There are 3 ways to turn a row about zero (a turn may also mirror it). The second row of each pair is the first, turned, with some noise. The first 27 pairs use one turn. New pairs use 2 turns, one after the other, and a turn may come again.
In the rows, 128 means zero.
Known pairs, each followed by its turns in order:
[ 60 138 114 192 109 108 138 137]
[ 54 166 135 135 152 108 121  87] => j_96

[ 95 147 125 118  68  75 138 130]
[103 127 122  96  65  88 162 140] => j_276

[101 171 134 133 103 132 126 169]
[ 72 121 115 121 118 100 129 152] => j_96

[152 152 153  99 123 144 123  92]
[144  97 126 141 121 159 160 156] => j_96

[136  73  86 129 142 124 136 132]
[123 139 136  95 123 182  96 122] => j_276

[103 133  77  94 126 117  78 116]
[ 79 112 139 153  83 156 135  93] => j_276

[113 105  75 124 180 152 129  73]
[154  61 112  74 105  97 121 129] => j_449

[112  87 138 144  98 139 149 110]
[129 142 161 121 111  84 154 115] => j_449

[101 149 103 133 103 155 146 108]
[125 139  98 157  95 134 133 159] => j_276

[131 122  98 132 110 122 113 130]
[122 108 114 116 141 128 114 105] => j_96

[152 125 151  89 124 143 162 138]
[111 122 137 123 151  97  91 156] => j_276

[ 70 121 120 111 161  91 106  94]
[ 77 157 102 124 124 143 159  77] => j_276

[127 107 136  91 114 113 123 169]
[123 129 174 153 126 156 104 127] => j_449

[104 122 147 131  91  73 164  85]
[120 157  83  83  92  84 139 121] => j_276

[156  92 134 107 112 150 105 162]
[137 130 189 129 130 130  96 131] => j_276

[160 160 162 138 143 122 170 114]
[135 161 119 118 137 147 168 176] => j_96

[159 115 160 170 103 139 131 134]
[ 95 172 131 122 153 103 136 107] => j_449

[116 166 144 132 126 167  99 140]
[ 89 100 137 147 127 127 115 168] => j_96

[ 64  85 120 157 121 140 166 153]
[131 157 171 104  71  98 128 172] => j_449

[151  83  68 148  69 110  94  94]
[142  80 132  92 173 150 116  49] => j_96

[ 86 135 105 157 178 129 159  87]
[124 183 119 186 163 144 118 111] => j_96

[ 88  91 156 143 154 115 176  94]
[119 195  85  97 154 127 130 127] => j_276

[174 125  98 130 167 136 132 165]
[122 122 125  93 170 144  77 143] => j_449

[ 97 136  95 183 168 166 130 118]
[113 119  89  76 102  98 131 173] => j_449

[119 148  95 160 129 142  76 182]
[ 65 125 121 105 132 172 130 177] => j_449

[145 124 111 134 195 135 100 125]
[154 146 123 146 123 163  70 145] => j_96

[ 97 115 115 170 135 129  95 207]
[ 69 157 148  98 100 166 110 176] => j_449

New pairs. What belongs after each?
[165 154  92  93 180 144 128  95]
[ 81 113 130  74 182 123 117 153] => j_96 j_449

[153 117  96  85  75 100  95  94]
[203 110 143 146 161 123 146  91] => j_96 j_96

[131 105 126 126 153 110 134 139]
[132 100 118 145 116 122 112 128] => j_276 j_449

[ 63  97 105 105 128 205 141 144]
[101 139 167  58  79  88 135  90] => j_449 j_96

[161 166 133 138 136 147 137 108]
[144 151  92 134 136 138  93 112] => j_449 j_96

[126 127 161 100  97 117 109 114]
[102 140 124 114 109 154 159 101] => j_276 j_96

[133 144 166 151  92 171 118 124]
[174  87 125  90 139 114 144 128] => j_276 j_276

[124 113 144 102 136 169 100 167]
[ 89 141 134 123  72 137 142 125] => j_449 j_449

[126  84 111 146  87  97 169 134]
[ 90 115  76 117 135 101 105 101] => j_96 j_276

[136 177 124 156 120 141 158 131]
[118 161  96 149 114 101  97 135] => j_96 j_96

[128 125 122  83 120  81  99 136]
[142  82 123 130 155 122 152  90] => j_96 j_96

[144 132 175 113 131  95 127 135]
[114 116  83 116 137 115 159 124] => j_449 j_449

[177 139 120 159 125 113 148  86]
[172 144  79 146 125 157 132 135] => j_449 j_96

[121 183 128 113  73 132 182 135]
[106 137 104  69 110  73 110  91] => j_276 j_96

[104  95 138  61  92 114 155 135]
[ 66 112 116 137  69 115 142 111] => j_276 j_96

[123 145 167 134  91 142  94 163]
[139 153 102 142 127 140 184 153] => j_449 j_276

[127  99 180 111  97 156 101  67]
[119 170 140 132 155 158 178  65] => j_449 j_96

[123 131 107 120 118 165 166 140]
[128 108 157  89 152 125 147 122] => j_449 j_276

[147 112 139 140 176 119 103 181]
[132 117 107 140 113  86  69 100] => j_276 j_449

[ 88 140 122 206 136 102 142 142]
[112  97 105 124 140 132  74 196] => j_276 j_276

[145 118 130 143 109  82 115 126]
[159 106 123 126 115 138 165 115] => j_276 j_96

[210  75 135 150 127 138 128  97]
[ 74 137  82 132 151 110 116  60] => j_449 j_276

[103 114  73 100 139 144 155 163]
[ 99 106 154 160 118  71 102 146] => j_276 j_96

[151 106 162  73  99 149 204 151]
[123  79 117  39 132  99 103 159] => j_96 j_276

[110 151 100 164 161  86  92 128]
[175 133 133 162 173 108 157 119] => j_276 j_96

[119 133 124  94 165  96 141 105]
[104 108 141 106 172 115 137  97] => j_449 j_449

[ 96 133 180 117 118 152 187 127]
[137 115 101  74 144 101 167 170] => j_96 j_276

[176  85 134 189 113 147  62 116]
[168 100 194 164  71 144 122 168] => j_96 j_96

[133 139 130 170 146  90 163 113]
[178 120  79 133 131 117 119 117] => j_276 j_96

[128 103 163 135 168 133 177 194]
[134 122 107 156 116 149  37 146] => j_276 j_449

[171 104 126  86  58 115 145 136]
[157 150  91 122 203  99 137 109] => j_449 j_276

[119  92  80 109 132  97 111 118]
[145 126 104 151  98 133  92  84] => j_96 j_276

